Every row belongs to one group in each of 4 separate groupings. Each group adds its own fixed numbers to the row, and there is some noise. The rows also spread widely along 13 directions, which tell nothing about the answers.
Some rows, each with its group in each grouping after it:
10 -4 24 19 -30 4 -16 -18 -4 0 -16 7 2 18 -6 -10 1 -8 37 32 3 -28 -5 4 1
 7 14 10 1 -16 -27 8 -35 : P J gunu k805
-29 5 3 4 -7 4 -2 -1 -13 -3 3 11 -3 4 13 -27 4 1 0 11 25 -8 25 0 2 -24
 15 37 2 -1 -10 2 4 : L H Zelop k839
14 -1 3 15 2 -29 3 4 -11 -5 -23 -6 2 10 -6 14 20 -5 15 31 22 -26 10 4
 -10 20 -25 -5 -4 -26 -17 -19 -12 : N J bif k423
-24 -10 20 -22 -11 -12 6 10 3 -12 -24 -20 19 -24 -25 -3 5 -8 -25 -4 -41
 17 -26 0 27 9 -15 -48 -19 19 -6 -2 21 : S Q mam k870
34 -30 2 17 3 -13 26 -4 -14 7 8 -21 7 -1 -1 36 18 -14 -4 -21 12 10 -19
 -17 -18 16 -18 -20 -8 -29 -1 -17 -19 : M Y fata k870
15 -12 20 -3 -10 -5 23 18 -18 -12 -15 -11 18 -9 -6 7 32 19 2 -13 4 18
 -16 -13 -28 12 -22 -38 1 3 -24 -1 -2 : P Q gunu k805
1 4 11 -13 1 0 -4 10 -28 -19 5 1 -20 11 9 13 25 -4 -5 -1 19 -15 -9 -17
 -2 -19 -9 36 -2 -8 -41 23 -10 : M Y mam k839
-26 18 -17 10 5 2 13 -3 0 -10 17 -3 -14 -25 61 -6 -3 17 3 4 -6 6 47 17
 -19 -15 25 4 8 15 20 10 25 : T H Zelop k423
25 -17 -16 35 3 -3 -3 -19 -2 16 2 -11 -6 -2 -1 33 -25 0 -3 -21 8 7 -4 6
 -25 33 -18 -10 -27 -2 7 -20 -10 : L H fata k839
12 21 -28 -16 -2 27 -7 0 -9 5 9 -41 -13 0 35 -6 18 24 -8 -11 -16 27 4 1
 -14 -16 10 19 -6 -13 14 -11 3 : S Y bif k839
3 -27 19 21 -35 -5 0 8 6 -1 -9 -30 35 -23 -13 -32 -5 -14 -8 25 -15 22 2
 15 22 -5 10 -1 -26 -22 17 -24 -3 : N H bif k805
-11 -10 -14 16 29 14 1 -9 8 10 6 14 -12 3 13 -10 6 14 3 -13 -5 -1 55 1 6
 -27 -2 9 5 29 23 18 39 : T J fata k870
6 33 28 -10 -30 23 8 -6 0 -6 3 -14 17 -17 -10 -78 -5 1 -1 12 4 31 42 -2
 -18 5 25 17 -17 -27 15 -38 -7 : M Y Zelop k870
28 -29 2 24 -4 -1 2 -19 -5 19 17 -1 -11 -12 -4 36 -28 -2 -20 -33 -2 14
 -28 8 4 14 -12 4 -27 10 -1 17 -26 : P H fata k839
5 -9 11 -17 -23 17 -6 17 -16 -8 -22 -25 18 4 -4 -34 24 20 8 16 -10 19 -1
 -11 -9 -4 -9 -8 -7 11 -22 3 14 : M J fata k870
-36 -27 17 14 -28 30 4 -11 -15 4 -12 15 15 -22 8 -18 -26 13 9 -22 -4 24
 -8 -6 -17 -5 30 -36 0 46 -12 20 14 : S Y mam k870
-9 13 -1 -10 -25 36 -34 -13 2 8 -34 -15 5 25 -6 -36 -6 17 25 10 -15 1 -4
 -2 -17 3 1 2 -1 14 -19 3 6 : L H fata k805
41 -24 10 3 3 11 49 -9 -7 22 6 -5 8 -2 14 22 42 33 0 -55 1 24 -1 -27 -36
 0 -22 -33 29 5 -6 22 -5 : P H bif k870
-9 1 14 3 17 -40 -4 9 -8 -13 -5 19 0 -11 -4 -9 -3 14 -24 33 28 -6 36 22
 18 11 -35 6 -16 13 -10 6 6 : N Y fata k870
23 -4 -13 15 22 19 -14 -23 5 30 3 16 -27 -1 12 23 -20 40 -7 -39 -8 15 18
 18 -19 5 -22 -7 -7 57 0 42 14 : P J fata k805
0 4 16 14 -5 13 -16 -30 19 9 -12 25 -18 11 2 -1 -17 13 15 0 -39 -21 32
 16 18 -1 -6 2 6 45 -20 50 10 : S H Zelop k839
-5 -12 5 -2 -19 22 25 1 -19 19 -11 -9 26 -3 -20 -34 10 8 -2 -30 39 33 -9
 -21 -37 0 7 -14 -3 -19 6 -42 -9 : L Q bif k870
-6 1 4 10 -2 38 -29 -4 3 -7 -22 9 -2 30 0 -45 15 17 37 24 -14 -19 58 -9
 -3 -19 -3 26 11 24 -8 25 31 : T Y mam k870
42 31 5 14 -1 26 9 -8 -6 -1 23 -18 -28 -1 6 1 5 -14 5 -27 12 10 32 -9
 -40 0 21 39 -16 -41 5 -31 -14 : M J Zelop k805
-8 -20 -10 2 8 5 25 -1 -6 9 -3 -17 15 -17 12 6 8 17 -12 -33 -8 35 -3 -8
 -18 2 -6 -47 -1 16 18 -12 25 : S Y fata k870
12 -50 -12 52 17 -16 -3 -19 -1 28 -5 24 4 33 -5 24 8 -15 14 9 35 -37 22
 7 11 -13 -22 24 8 -2 1 12 -12 : L H mam k423
34 10 16 -2 -21 -13 6 14 -22 -2 -7 -20 12 1 -3 -16 19 9 -1 29 24 5 3 4
 -13 13 -10 20 -11 -38 -19 -18 -35 : N J Zelop k423
28 -27 5 25 2 1 -2 0 8 -6 7 -20 5 -12 3 13 10 0 -6 5 -42 8 17 5 18 -6
 -19 1 -13 5 12 15 12 : P Y fata k839
7 -28 4 45 10 1 0 7 -17 -11 4 21 -9 -2 6 0 2 5 12 8 42 -10 54 0 -19 -2
 -5 27 -3 9 -2 -1 13 : P H bif k870
15 -8 6 36 -6 13 18 -8 -2 -17 7 -12 -9 -6 24 15 18 -9 36 -3 -6 -12 31
 -16 -32 6 22 -9 11 -29 6 -19 2 : P Q fata k870
41 6 12 13 7 10 32 -12 0 9 18 3 -20 -7 0 17 14 -2 -3 -43 3 10 23 -10 -32
 -5 -9 4 4 -15 2 -3 -14 : M Q bif k423
13 -15 16 20 6 -17 19 -27 28 24 -4 7 21 -7 -16 -3 -5 -4 -5 -8 -27 3 22
 14 18 9 -20 -34 -3 7 22 9 -1 : T Y Zelop k805
36 9 13 -2 8 4 13 -21 27 17 -32 -12 13 15 -32 1 24 11 17 -27 -46 1 14 -8
 -20 24 -44 -60 2 17 -2 -2 25 : M J gunu k805
1 -32 13 23 14 -17 23 -2 -9 8 1 27 7 3 -27 7 13 -13 -14 -23 34 -8 16 -8
 14 -13 -14 7 -8 -3 -3 -6 -4 : S Q mam k839
-2 -6 27 10 -4 -11 38 -5 -1 -3 -10 16 11 -15 1 3 19 14 8 -13 6 1 20 -12
 -28 13 -12 -44 20 6 -15 0 2 : L Q bif k870
10 20 -6 -8 -15 6 -5 1 -8 -12 7 -42 -2 -20 23 -9 5 3 -4 16 -7 22 1 5 -16
 16 12 6 -16 -32 15 -30 -11 : P Y bif k870
2 -2 3 -23 7 -6 -3 -3 3 23 -11 1 5 13 -12 -18 15 24 -24 0 -5 11 9 15 31
 -10 -25 2 -1 20 -2 20 0 : S Q Zelop k870
27 -22 14 21 -24 -3 10 22 -29 -26 2 -25 11 1 21 -1 39 -5 23 35 25 -2 9
 -17 -23 2 6 16 4 -45 -22 -17 -22 : M Y bif k870

New rows. What belongs after each?
21 -5 -9 25 15 28 -13 18 -15 -7 12 7 -18 -4 26 -9 14 35 -2 -9 24 16 60 7
 -30 -20 -2 40 -7 24 0 14 24 : P Q mam k805
-10 -48 -20 28 1 -35 -7 -5 -11 17 -13 -7 12 8 17 34 -2 -3 1 26 21 -13
 -16 22 20 18 -12 -19 -9 5 -1 3 -9 : S H Zelop k870
45 -4 8 29 11 -8 -2 8 -2 -21 7 -2 -27 1 19 39 21 10 16 18 -9 -21 41 3
 -13 17 -26 13 1 -5 -18 20 -7 : T Q bif k870
7 0 20 23 2 13 -6 -22 8 -3 -18 10 -7 19 -48 0 -12 -38 27 -8 -10 -27 20
 -19 -7 21 -11 -2 -9 -12 -4 -14 2 : T Y Zelop k870
-6 19 33 2 -4 -24 37 -11 -6 -20 10 17 -7 -23 22 13 13 1 -5 -8 2 -14 12
 -9 -8 3 3 -14 11 -11 -24 14 -13 : N Y mam k839
34 -1 1 -10 -3 11 -8 9 -13 13 -8 -18 -7 21 -8 8 24 16 -8 -10 5 11 -10 0
 -2 -5 -18 19 -6 -8 -20 8 -19 : S Q Zelop k805
-24 -21 -10 -13 -30 13 0 -11 -13 34 -18 -26 26 -1 -3 -22 -11 8 -4 -15 6
 28 -51 1 2 -3 14 -30 -16 -2 8 -12 -12 : N Q fata k870
2 11 38 6 -22 7 24 -30 15 1 -11 17 1 -24 -15 -8 -22 6 4 -31 -32 9 8 -3
 -15 25 1 -43 -2 24 -15 8 -3 : S H bif k839
33 28 31 -12 -11 2 4 17 -13 -14 -5 6 6 -2 -7 -48 24 35 -5 19 30 15 46 5
 -25 11 -14 28 -4 -10 -23 -6 -17 : P Q Zelop k805
-14 -22 -21 28 -8 11 7 -4 -13 1 7 -23 3 -13 34 2 3 -2 14 -2 16 12 10 -2
 -22 -3 28 -2 -3 -14 23 -24 10 : P H bif k870
1 46 20 -41 -5 21 6 7 -15 -21 -8 -19 -9 1 -13 -15 20 10 -8 -18 -13 14 -8
 -26 -32 7 -14 -7 2 -5 -25 -10 4 : L Y gunu k870
3 30 7 -13 -3 15 2 2 -18 -13 -15 -14 -17 -9 3 21 -2 18 1 -31 -14 9 -9
 -16 -47 27 -19 -30 -10 19 -32 5 17 : N Y Zelop k839
2 -8 15 1 13 -27 12 -13 -16 19 14 23 -18 4 -30 26 -10 -26 -34 -29 51 -13
 -24 -1 20 -2 -13 27 -21 -23 -12 0 -41 : N Q mam k870
30 -8 -5 12 4 10 -20 -17 -5 6 -22 -15 -17 29 -14 45 5 -10 20 -10 -16 -23
 -20 -12 -13 31 -26 -13 -6 -5 -23 4 -12 : S Y mam k870
24 -23 2 0 -13 38 14 8 -21 8 0 -28 11 -3 -4 4 17 5 -6 -46 -12 38 -26 -25
 -27 -19 1 -7 -3 0 -4 0 -1 : S Y mam k423
40 6 11 -13 -10 34 -10 24 -26 -5 -10 -11 -8 14 -24 -27 24 26 -5 -16 19
 24 15 -18 -31 -7 -28 37 -17 5 -31 0 0 : M Q bif k839
10 -52 -12 28 -1 18 8 -19 1 35 4 0 14 17 29 3 18 20 15 -10 -11 8 10 1 13
 -33 7 -7 24 15 15 33 0 : S Y fata k870
-20 23 14 -2 -9 13 -3 -16 2 6 -32 17 14 7 -44 -59 -14 4 12 -4 25 0 33 -3
 -20 23 -5 -8 -19 5 1 -38 10 : P Q Zelop k839
-5 -11 6 19 16 -10 -3 -19 20 10 -33 14 0 28 -38 3 12 -21 23 -1 -14 -37
 32 -4 10 7 -33 -21 -2 11 -4 -3 28 : M Q Zelop k839
-26 11 -27 1 1 18 -36 -30 1 23 -16 -6 -14 18 -11 -11 -26 -14 13 1 -2 -13
 -12 16 5 -4 10 10 -21 9 15 -10 4 : P J gunu k423
0 -52 7 43 -18 7 -11 -7 -1 1 -11 -20 10 1 -12 34 -7 -43 19 4 -38 -16 -28
 -4 21 -13 3 -12 -12 -5 -2 12 3 : N Y mam k423
19 -56 12 46 -4 -6 5 2 -18 -1 -12 11 4 10 -16 34 3 -15 23 -1 22 -18 -3
 -16 -11 13 -21 -6 -3 2 -23 13 -10 : T H bif k870
-19 12 24 -4 -25 6 8 18 -24 -26 -10 -1 17 -16 9 -38 9 9 7 27 15 10 17 -5
 -27 -4 11 3 6 -2 -25 -9 0 : L Y Zelop k423
-9 -2 17 -12 -26 -3 8 -26 1 38 -12 6 26 -3 -15 -38 -14 13 -10 2 6 16 -16
 11 11 10 3 -17 -3 6 -1 4 -28 : L J Zelop k870
40 31 23 -5 6 -19 16 -30 22 10 19 13 -18 -1 24 -8 16 21 -4 17 -15 -13 49
 18 14 5 -11 15 11 -11 -3 26 -29 : M J fata k870
49 25 5 15 5 7 -16 8 -15 -5 23 1 -25 -8 22 2 -8 32 -19 10 28 17 45 21
 -31 15 -17 51 -17 -1 -15 6 -24 : L Y Zelop k805
-11 15 2 19 -15 1 -6 -2 -12 -22 12 -13 -25 -20 28 9 -19 -15 6 16 13 -8
 15 7 -15 10 29 23 -18 -25 -3 -18 -8 : N H bif k870
11 -45 10 15 -17 -2 -6 14 -11 -2 -16 -22 10 1 -20 22 13 -24 3 8 -19 0
 -32 -3 15 -10 -18 -8 -14 -2 -16 10 -4 : M Q bif k423
-8 15 -19 -20 18 1 -7 -8 -16 22 -9 -4 -5 23 -11 -8 12 11 -20 -24 35 1 -6
 -7 -5 -9 -24 19 -13 -5 -1 -10 1 : N Y mam k839
23 -26 -2 26 19 6 19 -3 -9 8 3 3 -2 -2 5 23 22 12 5 -30 9 4 24 -15 -24 2
 -15 -14 4 13 3 7 18 : P J mam k870
14 -1 5 18 4 1 -9 -25 9 28 -9 24 -1 -1 -1 -6 -28 31 -7 -9 2 13 28 30 -8
 21 -18 -17 -9 43 0 21 -3 : S Y Zelop k805
29 -2 -28 3 10 -9 3 8 -13 3 11 -36 0 12 34 9 41 18 -2 11 9 8 14 4 -11 -9
 -20 16 -6 -24 10 -10 -2 : M Y gunu k839
-22 39 7 -18 22 6 -2 -23 16 -5 -12 11 -18 -2 -17 -12 -10 -5 -5 -21 -20
 -10 30 -6 -6 13 -15 -17 -7 19 7 -1 29 : T Y mam k870
19 28 -7 -8 28 3 0 9 -2 -3 2 11 -18 -3 24 -14 16 52 -11 -6 11 14 59 10
 -26 -2 -27 11 0 32 -5 20 24 : T J fata k805
42 4 2 11 13 3 29 -19 1 23 16 -8 -24 -2 10 54 9 10 -8 -56 -8 6 -2 -8 -28
 16 -19 -22 2 -5 -1 12 -13 : N Q Zelop k870
5 -5 -15 0 14 20 -13 -17 -13 20 -12 -3 -23 34 -11 33 4 -8 10 -31 6 -14
 -18 -16 -12 4 -12 2 2 3 -16 7 -3 : S Y Zelop k870
-11 8 -25 -15 19 7 -5 -18 2 20 -17 -18 -24 10 5 48 1 11 -5 -47 -31 -3
 -34 -5 -9 5 -26 -40 -7 27 -7 17 24 : N Q fata k839
2 -5 -12 38 20 -19 -2 -2 1 -2 19 5 -24 -11 34 40 -2 -3 -7 8 10 -14 35 25
 -2 -3 1 15 -5 -1 7 5 2 : L Q Zelop k805
-8 11 3 -8 -11 20 14 3 -6 9 0 -8 8 -2 7 -46 21 11 -2 -5 13 16 27 -2 -6
 -38 16 24 7 -18 14 -13 3 : N Q bif k423
-18 -13 -4 -13 1 13 2 16 -38 -5 -20 -11 -4 16 -33 15 15 -24 0 -29 24 0
 -47 -29 -15 -16 -4 -2 -10 -5 -27 -18 3 : S J gunu k423
29 -18 2 8 -7 -12 24 -7 -12 24 -1 -9 11 15 3 24 28 8 -1 -15 17 0 -19 -10
 -11 7 -20 -8 7 -25 -15 0 -34 : L Q Zelop k839
-23 11 -29 4 11 3 -14 -30 12 16 -10 -5 -16 10 24 0 -16 10 9 0 -4 -9 20
 17 -2 11 7 -11 -5 13 20 -8 16 : S H fata k870
9 38 -11 -34 -14 30 0 -24 -1 31 -13 -27 -5 28 -17 -26 11 -5 4 -26 1 8
 -21 -10 -13 -3 13 13 -3 -39 8 -33 -29 : S Q Zelop k423
-33 -27 -5 22 -2 -27 13 -13 -9 6 -9 6 8 -3 6 19 -2 -26 13 10 13 -20 -16
 9 7 -5 7 -30 -4 2 -2 -3 1 : M J gunu k423
-19 18 38 -8 -18 -6 17 -13 12 -9 1 7 1 -5 14 -13 23 -13 8 17 -29 -20 13
 -3 24 -29 25 5 28 -15 -18 23 -9 : L J Zelop k805
-13 -6 1 11 -1 -33 4 -26 -6 11 -11 16 -6 13 -3 25 -9 -18 11 11 33 -36
 -21 4 5 31 -5 -14 -8 -19 -14 -4 -39 : T Q mam k870
-25 17 23 -27 -9 6 17 -16 -1 6 1 13 -5 -26 -14 -7 -17 13 -25 -46 -23 23
 -24 0 1 -2 -3 -34 -13 40 -9 23 5 : P Q gunu k839
32 -8 4 37 -6 -2 10 -13 8 2 3 -12 -3 -18 14 22 -6 3 12 -6 -29 4 27 9 -20
 26 -8 -28 -15 10 4 1 10 : M J Zelop k839
-3 -9 26 -15 -19 30 8 18 -19 -16 4 -19 13 -20 -12 -25 13 6 -12 -18 -21
 36 -11 -19 -5 -20 4 -3 -7 13 -8 10 12 : P Y gunu k870
2 42 10 -32 -14 0 -21 -5 -10 -1 -37 -2 -4 24 -13 -36 10 19 16 33 9 -14
 10 6 -18 22 -22 5 -5 5 -38 1 -9 : M J Zelop k423
-30 -9 -36 14 6 11 -9 -5 -8 11 -12 -17 1 10 20 -7 0 2 13 -11 19 5 9 4
 -25 -11 11 -12 -11 11 18 -22 34 : M H gunu k805
-13 -38 5 16 -10 -9 -9 13 -30 -3 4 -2 6 3 -16 14 -7 -30 -9 6 31 1 -40 0
 20 -18 3 22 -24 -13 -14 4 -26 : T Y gunu k805
-2 14 25 17 -9 -37 36 3 -5 -41 7 1 7 -38 48 3 16 15 11 31 1 -4 41 5 -28
 26 3 -34 6 -10 -15 -8 2 : M Y fata k839
-18 26 4 22 5 9 -10 -18 3 -20 0 25 -31 -13 15 -7 -37 0 18 5 2 -17 49 11
 -25 13 11 10 -9 24 -5 6 15 : T H fata k423
-12 5 1 -2 -9 20 -13 -15 8 7 -22 -1 -10 -7 20 14 -10 31 9 -18 -42 7 -5
 12 -11 8 -1 -44 2 54 -18 38 21 : S Q mam k805
-9 -8 -32 -3 10 -7 17 -16 7 26 -7 -20 13 -6 51 5 22 48 4 -8 -10 19 9 14
 -17 9 -8 -56 15 22 26 7 20 : P Q fata k870
11 -2 38 29 -20 -15 25 -16 4 -6 24 23 10 -22 20 -30 -2 -2 2 32 11 -2 54
 18 16 -4 31 21 9 -23 6 2 -33 : S Y Zelop k870
40 -2 5 7 -14 39 -21 15 -8 4 -15 -32 -7 -2 -15 12 -3 20 0 -28 -33 29 -6
 -2 -30 11 -21 -8 -24 23 -17 11 16 : N Q Zelop k805
45 -3 17 -5 7 3 6 -7 1 24 1 16 -12 2 -26 0 0 22 -24 -30 3 18 12 10 -7 2
 -45 7 -10 26 -13 28 -15 : M Q bif k423
14 -16 35 -3 -44 6 -5 7 -18 -15 1 -21 7 -14 1 -1 -2 -6 -1 19 -19 10 -31
 -2 12 8 10 10 -10 -7 -32 25 -32 : P H Zelop k870
-5 -17 11 5 -9 -4 -7 16 -15 -12 -24 -7 12 -2 -11 -10 9 4 6 15 9 5 -2 -2
 -10 4 -13 -14 -14 14 -25 -3 15 : M J fata k805
-4 8 32 17 -22 -8 1 -11 -2 -11 -21 18 6 8 -21 -16 -4 -20 26 32 12 -31 16
 0 -9 18 1 2 3 -20 -28 -13 -25 : L Q Zelop k423
36 -19 30 24 -8 19 24 7 -15 -15 13 5 -8 -6 12 9 28 5 15 -15 0 5 32 -24
 -28 -13 -3 10 18 -3 -23 22 -2 : M Y bif k870
-34 37 -3 -41 -14 7 -4 15 -9 -18 -19 -33 -6 -9 34 -11 27 30 -1 9 -37 6
 -4 0 -5 -11 1 -21 5 17 -20 17 33 : N Q Zelop k839
17 0 35 14 10 -16 22 1 -13 -24 13 29 -27 -14 11 37 8 7 -3 -9 10 -17 28
 -7 -16 15 -18 5 11 18 -39 39 -5 : P H Zelop k870
34 -46 5 14 7 -7 29 17 -20 5 16 -18 15 -22 12 30 25 16 -27 -32 1 37 -6
 -9 -13 -4 -29 -23 -8 16 -1 19 7 : M Y mam k870
-4 -35 -14 33 1 29 -2 -28 -4 45 -11 22 11 7 -9 -19 -25 22 8 -37 25 18 19
 4 -19 0 7 -17 -8 42 16 2 13 : S J mam k870
-8 42 31 -21 -10 24 4 2 1 -30 -5 -9 -12 -20 -9 -30 0 -3 2 -8 -33 13 33
 -12 -24 8 4 -8 -8 10 -12 -6 29 : M Y Zelop k870
-31 -11 7 18 -25 21 8 -18 4 3 -19 3 15 1 10 -27 -1 0 31 -3 -17 -4 20 -6
 -6 -10 30 -20 11 13 0 -1 21 : S H Zelop k839
-7 14 31 -13 -16 31 5 0 -10 -16 -11 -2 0 -10 -31 -26 -6 -5 0 -25 -18 19
 -2 -21 -17 2 6 -15 -10 11 -16 -10 10 : S Y gunu k870
-13 -26 1 16 -23 7 -3 17 -26 -13 -14 -18 21 -2 9 -28 17 -4 17 28 25 5 8
 -9 -12 -6 18 5 -12 -11 -9 -20 9 : M J mam k870
